The rows are grouped in 4 different ways at once. Each group adds its own fixed numbers to the row, and there is some noise. The rows also spread widely along 13 directions, which tell nothing about the answers.
In the rows, 128 means zero.
Known rows, each followed by its group in each grouping:
[152  91 101 150 128 141 126 140 160 160 170 154 121 112 150  93 125 152
 160 120  92 155 137 192 149 120]  K_143 (2) K_169 K_481
[120 140  76 137 124  94 137 139 187 171 161 118  64 150 112 125 157 157
 110 113  96  91 166 133 114  91]  K_261 (1) K_46 K_330
[176  95 119 140 114 169 119 167 113 146 122  72 117 158 178 131 130 137
 150 136 141 121 142 144  85  74]  K_940 (2) K_451 K_811
[ 84 106 122 117 126  74 114  72 140 116  89 103 116 141 116 120 110 193
  90 107 163  49 143 104 100  77]  K_841 (5) K_451 K_178
[168 135 126 155  78 101 138 118 135 152 151 178 154 143 156 140 178 117
 172 162  65 151 181 171 140 126]  K_841 (4) K_169 K_811
[ 82 179 130  91 145 123 116 102 138 161 111  99  96 146 107 133 101 127
 153 114 113 126  98 138 104 119]  K_143 (3) K_46 K_178
[ 96 163 117 141 127 138 105 125 160 152 139 100 134 150 111 136 123 128
 177 123 120 165 137 193 134 139]  K_14 (0) K_46 K_330
[168 130 120 145 108 143 151 166 147 160 147  82  89 128 118 125 103 153
 126 104 177 142 115 118 147  62]  K_14 (3) K_46 K_481
[162 117 168 169  71  78 121  82  99 120 100 143 169 138  96 136  94 186
 163 171 133  95  90 143 137  34]  K_261 (4) K_451 K_811
[129 115 123  97 168 148 147 134 139 130 157 137  86 103 153 105 106 124
  95  91 132 109 140  78 106 158]  K_531 (1) K_451 K_178
[116 150 139 119 101  85 116 110 158 176  67 124 110 158 151 125 196 145
 144 116 119 111 175 135  81  87]  K_940 (5) K_46 K_178
[111  94 162 119 126 103  96  90 178 161 148  99 147 173  76 137  96 109
 140 130 182  87  33 173 147 110]  K_531 (0) K_46 K_481
[199 112 130 169  83 113 152 129 155 157 171 128 136 161 138 171 188 124
 111 134 142 131 172 140 161 119]  K_940 (2) K_451 K_178
[190  91 110 120  60 108 137 160 174 151  98 104 101 146 152 121 186 103
 145 199 164 112 132 119 125  91]  K_940 (5) K_169 K_330
[ 93 153  98 133 123 122 137  52 144 146 120 138 131 122  81 133 152 169
  99 109 119 151 148 145 202 172]  K_940 (0) K_451 K_481
[110 149 131 138  89 136 137 105 127 128 133  88 163 142 106 167 150 116
 147 118 161 179 168 151 158 145]  K_143 (1) K_169 K_330
[118 141 102 121 132 111 131  61 109 106  90 175 119  94  94 109 112 167
 105 176  83 116 103  99 180 155]  K_940 (0) K_451 K_811
[181 149 180 140 119 141 136 161  70 159 101  98 154 135 130 163 147 113
 136 131 133 180 109 127 157 100]  K_14 (4) K_46 K_330
[125  50 100 160 163  80  91 163 135 101 127 149 148 144 127 133 130 132
  63 147 113  80 108 110 129 110]  K_143 (1) K_46 K_811
[177  86  71  76 142 151 145 137 136 182  98 101  64 138 137  90 160 135
  91 173  98 103  82 111 173 131]  K_14 (0) K_46 K_330
[ 73 141 145 140 152 161 109 130 112  89 116 106 152  94 123 126  65 158
 160  80 173 161 145 123 101 121]  K_940 (3) K_46 K_811
[180 141 183 132  87 147 155  94  97 159 127 148 154 128 136 137 132 140
 173 134 122 152 121 136 150 113]  K_940 (4) K_451 K_811
[142 109 142 196 105  75 112  91 111 100 125 153 173 113 108 149 125 196
 114 134 128 113 155 140 149  76]  K_940 (2) K_46 K_178
[ 98 111 122 130 134 107 120  96 108 129 110 128 128 119 139 123 144 175
 115  96 112  88 184 112  90 111]  K_940 (1) K_46 K_330
[154 152  81 139 115 112 150 160 141 117 125 133  78  97 107 118 106 146
 108 172 108 132 123  91 160  93]  K_143 (4) K_46 K_811
[124 109 120 112 141 178 108 122 115 182  95  62 132 182 151 128 155 145
 150 111 130 143 110 176 108 106]  K_940 (1) K_451 K_178
[117  70 114 160 126  66  83 117 128 108 124 126 152 153 117 120 109 154
 107 145 124  63 109 148 112  84]  K_14 (0) K_169 K_481
[ 81 174 155 130 145 153 127 112 109 135 109 108 141 104 120 138 121 156
 155  71 143 177 170 142 118 145]  K_940 (4) K_451 K_330
[103 169  94 101  82  87 143  79 129  94 135 113  82 105 116 129  86 121
 140 161 121  75 166  87  83 126]  K_531 (4) K_46 K_481
[136 116 139  99  99  95 123  85 124 148 126  82 119 169 102 142  99 132
 142 164 145  60  69 130 120  78]  K_841 (4) K_46 K_178
[154 100 155  87 116 117 142  94 152 165 158 146 134 169 128 145 150  75
 121 133 126 102  93 119 155 166]  K_261 (5) K_46 K_811
[ 59 178  89 135 122  94 123 107 186 128 125 146 105 137 112 151 175 118
 116 105 113 137 211 118 112 171]  K_940 (1) K_46 K_811
[214 110 133 159 108 129 136 201 141 119 161 123 107 125 134 144 104  90
 117 175 155 134  92  95 152  97]  K_14 (2) K_46 K_811
[145 128 151 155 165 130 110 204 160 167 156 139 115 128 144 123 127 112
 153 117 112 144 112 156 104 116]  K_940 (4) K_451 K_330
[ 82 121 146  92 106 107 110  50 133 172  47 150 149 132 122  98 163 148
 169 120 124 141 125 157 124 134]  K_143 (1) K_46 K_481
[ 84 125 110 119 149 171  88 106 102 123  99  94 135 142 135 114  77 154
 174 151 103 128  85 165  94 121]  K_940 (1) K_451 K_811
[ 59 120  82 121 146  89 114  97 130  87 113 144 144 123 120 140 135 131
  87 122 104 111 188 114 124 179]  K_143 (4) K_46 K_811

New rows, each followed by its group in each grouping:
[152 142 129 205 111 106 107 186 159 126 148  99 119 143 103 144  71 174
 154 145 161 124 101 153 115   5]  K_841 (3) K_451 K_811
[109 176 151 119  93 133 126 115 141 111 140 126 151 108 125 146 104  78
 210 157 144 174 147 154 112 177]  K_531 (4) K_46 K_330
[116  87 159 152 189  95  91 156 131 122 137 137 134 135 108 133  99 143
  73  92 142  72  80  97 121  91]  K_940 (0) K_46 K_811
[151 157  96 125 103 100 122 173 165 133  94  86  58 134 125 124 127 118
 125 186 141 111  97  95 110  68]  K_940 (5) K_169 K_178
[174 133 147 109  57  96 137 101 136 141 146 112 122 169 132 178 156  54
 153 202 139  87 127 112 106 151]  K_940 (2) K_451 K_330
[169  98 113 135 134 140 156 114 158 165 219 179 106 131 139 109 110 151
 133 132  65  99 117 154 155 145]  K_940 (4) K_451 K_811
[147 118 134 153  91  74 141 114 196 171 153 163 129 134  86 126 151 149
 143 145 129 121 122 164 175 104]  K_143 (4) K_46 K_330
[147 113  93 129 121 115 123 141 136 145 110  92 110 173 143 151 183 115
  86 136 118 107 169 120 123 109]  K_531 (0) K_46 K_811
[112 150  92 125 139 135 123  84  79 108 139  83 136 137 106 172 108 139
  97 139  89 139 134 135 163 150]  K_143 (2) K_46 K_178
[ 95 132 176 162 154 101  79 115 122 108 163 131 182 137  86 159  68 113
 159 137 130 111  66 164 126 136]  K_940 (0) K_46 K_330
[123 141 155 151  67 130 132  72 148 117 106 117 186 134 108 142 144 145
 177 128 203 174 159 158 164 139]  K_940 (0) K_451 K_178
[125 197 134 102  76 113 134  77  99 129  61 135 115 119 129 132 134 114
 186 189  83 145 142 121 102 119]  K_531 (4) K_46 K_811
[104  74 123  76 150 139 107  99 139 151  77 135 136 142 156  95 140 126
 138 140 120 114  97 144 132 154]  K_841 (5) K_46 K_811
[127 161  85 157  95  74 111 154 162  84 152 118 109 139 120 150 107 100
 141 188 115 114 143 126 104 108]  K_261 (5) K_169 K_178
[145 126  78 149  53 117 119 124 162 119 121 104 140 171 127 143 139 112
 180 209 132 146 139 173 132 112]  K_14 (3) K_169 K_811
[173 160 130 146  70 114 156  94 119 139 122 145 130 119 126 147 152 124
 140 170 118 155 143 116 170 133]  K_940 (5) K_451 K_481
[199 102  90 142 100 152 146 172 134 161 128 109 118 163 173 147 202  96
 115 161 109 158 170 131 142 118]  K_531 (1) K_46 K_811
[139 148 115 118  80 147 133 116 176 163 155  94  99 150 149 109 120 137
 208 147 127 132 135 182 101  93]  K_940 (5) K_169 K_178
[142 167 113 161 155 101 141 171 150 104 160 147  99  87  95 140 102 131
  76 119 132 153 133  78 181 131]  K_143 (0) K_46 K_178
[119 103 128 142 166 158  98 185 132 126 115 127 147 105 174 108 125 110
 150 106 141 181 138 146 110 150]  K_940 (5) K_46 K_481
[131 138 148 109 144 131 143 186 180 113 154 104  63  87 123 121  89 101
 106  85 218 121 124  52 110 124]  K_940 (2) K_169 K_178
[116  91 182 118 122 114 111 102 126 141 108 133 152 124 125 117 112 127
 151 107 178 103  89 116 106 110]  K_940 (1) K_46 K_481
[ 86 163  98 104 161 134 127  88 141 144 111 141  99  89  79  96  94 157
 123 124  97 160  84 136 195 163]  K_143 (0) K_46 K_481
[119 163  87  75 125 145 132 141 142 105 130 121  77 115 136 118  89  63
 154 187 103 139  97  97 120 181]  K_261 (5) K_169 K_811
[119 147  76 157 139  69  92 137 112  96 108 161 130 137 128 150 127 110
 109 216  20 117 124 132 127 134]  K_143 (5) K_46 K_811
[129 147 141 123  63 121 140  71 147 155 136  93 132 162  95 145 121 128
 169 131 174 125 114 145 135 105]  K_261 (1) K_451 K_481
[149 134 144 100 139 151 141 141 184 157 154 131  88 110 123 104  94 106
 148 134 156 146  70 126 154 140]  K_531 (5) K_46 K_178
[ 69 161 116 154 164  73  84 108 119  90 128 139 132 110  79 139  62 159
 131 149  78 102  95 143 119 113]  K_261 (5) K_46 K_330
[143 183 159  61 128 160 151 137 141 195 105 113  72 125 151 118 166  76
 170 112 124 152 131 100 109 162]  K_940 (0) K_46 K_330
[ 92 116  69 144 200 140 111 184 160 150 116 122  70 112 140  95 137 196
  83  68  97 128 164 126 106  92]  K_940 (3) K_46 K_811
[136 131 122 109 113  74 131 113 152 179  82 160 112 148 125 134 205 103
 102 146 107 127 137 119 150 149]  K_841 (4) K_451 K_481
[124 107 111 178 120  95 115 131 129  70 168 131 156 125  91 166  91 136
  94 152 148 110 120 111 154 118]  K_940 (3) K_169 K_811
[ 92 127  92 198 139  56  84 130 165 124 117 127 115 145  92 133 118 198
  94 135 105  85 125 159 116  52]  K_940 (5) K_451 K_481
[ 69 165  98 125 130 102  93 106  99 144  88  74 135 168 134 161 153 127
 141 118  92 129 176 164  85 117]  K_841 (4) K_46 K_481
[130 106 145 120 140  96 123 138 173 119 132 185 128 105 133 124 132  89
 121 134 150 125 130  99 141 172]  K_841 (2) K_46 K_811
[130  96  96 112  89 101 133 105 125  97  69 149 140 100 169 117 187 122
 123 172 130 121 211  91 115 171]  K_940 (5) K_46 K_330
[115 202 125 147 105 105 138 137 110 127  89 123 125 127 128 172 184 117
 119 113 113 173 216  98 119 128]  K_940 (4) K_46 K_811
[150  88  74 102 110 100 167 124 184 144 141 153  71 125 130 114 182 129
  66 135 130  79 170  74 157 149]  K_940 (4) K_46 K_811
[ 76 137 123 123 158  59 101 117 171 112 163 142 127 174 100 187 142  56
  59 132 110  76 126 106 120 186]  K_531 (5) K_46 K_811
[142  94 151 140 142 151 122 118 101 130 141 109 169 131 133 158 137 129
 112 110 147 144 137 144 150 158]  K_940 (2) K_451 K_330
[129 153 159 128 109 121 137 116  82 105 113  80 155 142 112 179 129 105
  96 108 184 148 138  79 142 128]  K_14 (1) K_169 K_178
[ 87 142 103 100 164 184 127 106 104 146 101 118 134  99 158  90 125 176
 171  68  94 195 178 174 124 157]  K_261 (4) K_46 K_178
[ 87 162  93  89  94 120 144  56 163 137 160 123 102 131  90 121  87 128
 179 172  99 109 120 161 135 171]  K_143 (4) K_451 K_330
[ 81  85 129 128 139  92 102  68 146 131 144 177 162 148 131 114 113 160
 143 107  95  81 143 162 102 144]  K_14 (3) K_46 K_811
[ 80 146 161 150 179 100 103 110 134 103 158 151 139 101  93 120  50 168
 119  76 134 110 103 125 128 124]  K_14 (0) K_46 K_178
[ 87 198 105 106 120 108 125  70 109 121 100  73  97 153  72 171 103 131
 103 158 126 113  99  97 142 127]  K_841 (1) K_451 K_178
[184  80 115 106 104 128 141 137 183 178 155 180  92 115 173  60 138 137
 190 163  88 106 109 162 112 117]  K_940 (4) K_169 K_178
[164  81 138 148  59  79 103 132 141 115  67 121 170 169 145 152 176  96
 145 193 177 117 145 131 113  99]  K_14 (2) K_46 K_811
[ 77 115 142 119 187 114  86 139 143 110 120 143 149 126 113 130  98  99
 112 117 141 123  87 121 135 170]  K_841 (0) K_46 K_811
[157  93 104 132  70 126 133 106 153 160 120 114 126 157 144 107 131 169
 183 161 128 106 140 167 112  58]  K_143 (3) K_46 K_811
[119 149  74 123 115 120 136  87 139 150 126 110  80 135 112 121 124 162
 112 157  85 107 120 136 147 118]  K_940 (5) K_451 K_481
[162 105  65 139  96 138 163  89 108 144 140 118  93 112 135 111 145 190
  96 135  94 104 170 110 159  96]  K_940 (1) K_46 K_481
[ 98 101 125 120 160 151  86 157 135 118 109  92 155 152 142 143 123  91
 143 114 155 154 118 156 106 151]  K_261 (2) K_46 K_811
[ 88 114  92 153 120 105 101  78 164 133 168 125 134 153 118 139 119 151
 144 123 105  98 160 191 111 140]  K_940 (2) K_451 K_481
[138 116 122 117 144 150 110 100  62 134  95 127 162 116 154 136 134 119
 140 148  81 171 126 154 155 163]  K_841 (2) K_46 K_481
[145 160 170 155 154 113 125 163 116 157 174 120 110 135 129 149  95 136
 124  91 100 113 121 123 106  83]  K_14 (5) K_46 K_330
[110 177 146 113  99  61 143  64 136 147  74 170 120 112  89 141 187 141
 112 131 103 138 154 103 165 140]  K_261 (5) K_169 K_330
[126  98 160 108 102 126 124 110 108 120  93 124 142 109 161  98 102 132
 164 114 177 114 139 101  81 112]  K_14 (1) K_46 K_481
[117 130 125 109 109 127 122 100 130 182  86 113 127 168 133 129 189 143
 147 120  99 132 142 168 122 107]  K_940 (4) K_169 K_811
[ 75 126  93 138 171 129  95 161 143 124  77 163 130  91 164  87 143 140
 139 101 101 182 179 145  97 163]  K_143 (1) K_451 K_481
[127 148 103 140 137 143 104 134  70 131  88  98 158 146 150 158 154 104
 122 153  79 188 137 155 147 155]  K_14 (5) K_46 K_481
[ 77 147 100 142 164 137 117 166 170 100 155 137 115 106 150 118 106 128
 139  73 131 158 196 132  96 153]  K_261 (5) K_46 K_811
[144 112 104  64 157 147 151 119 102 136 149 112  82 137 128 137 109  88
  80 131 108  95  89  61 141 166]  K_261 (3) K_46 K_811
[182  70 117 120 142 138 136 143 140 206 134  95  91 163 154 118 168 164
  98 111 116  88 124 150 132  76]  K_841 (2) K_451 K_330
[116  86 169 111 125  98 110  79 148 153 123 119 170 168 117 139 147 123
 127 101 179  96 110 144 144 133]  K_841 (0) K_46 K_178
[136 173  89 131  55  88 143  67 163 131 125 121 125 167  95 166 164 107
 139 195 118 143 147 146 171 153]  K_261 (5) K_451 K_178
[118 128  93 149 125  90  79 152 117 146  94  94 121 168 149 141 134 135
 151 161  86 104 133 162  67  62]  K_841 (3) K_46 K_481
[141  68 125 128 119 137 108 150 187 168 119  90 112 153 136 108 137 135
 146 119 196 114 100 163 115  95]  K_940 (2) K_451 K_481
[125 118 200 110 130 104 114  87 104 157 100 146 144 133 138 136 136 120
 134  94 144 101 114 110  98 127]  K_940 (2) K_451 K_481
[143  96  97  92 127 137 146  95  83 106  85 103 117  92 115 111 117 154
  86 158 137 112 119  78 178 141]  K_143 (0) K_46 K_330
[ 89  57 200 115 132  70  92  58 122 119  91 191 202 125 141 114 131 151
 147  93 160  73 130 124  85 137]  K_940 (3) K_46 K_178
[ 90 140 133 126 160 146 108 105  77  99  88 116 154  92 131 118  91 151
 129 101 142 163 139 120 138 152]  K_841 (0) K_451 K_481
[164 139 157 124  47  78 165  76 152 130 141 147 128 127 124 148 138 106
 136 151 174 102 155  90 147 131]  K_841 (5) K_451 K_481
[182 128 134 124  94  91 148 148 149 139  83 117 106 125 127 143 169 111
  89 157 181 128 127  68 166  96]  K_841 (5) K_46 K_178
[113 106  87 126 170 147 132 157 139 112 168 144 116  83 139 100 101 142
 129 105 102 148 159 137 135 172]  K_261 (4) K_46 K_330
[171 122  64 153 113  97 141 124 113 117 142 122 104 133 112 142 146 149
  81 182  79 102 151 112 166 121]  K_261 (0) K_451 K_330
[134 173 149 103 116 140 161 113 175 196 112 186  83  88 145  72 157 158
 193  87 104 169 169 134 115 132]  K_261 (1) K_451 K_330
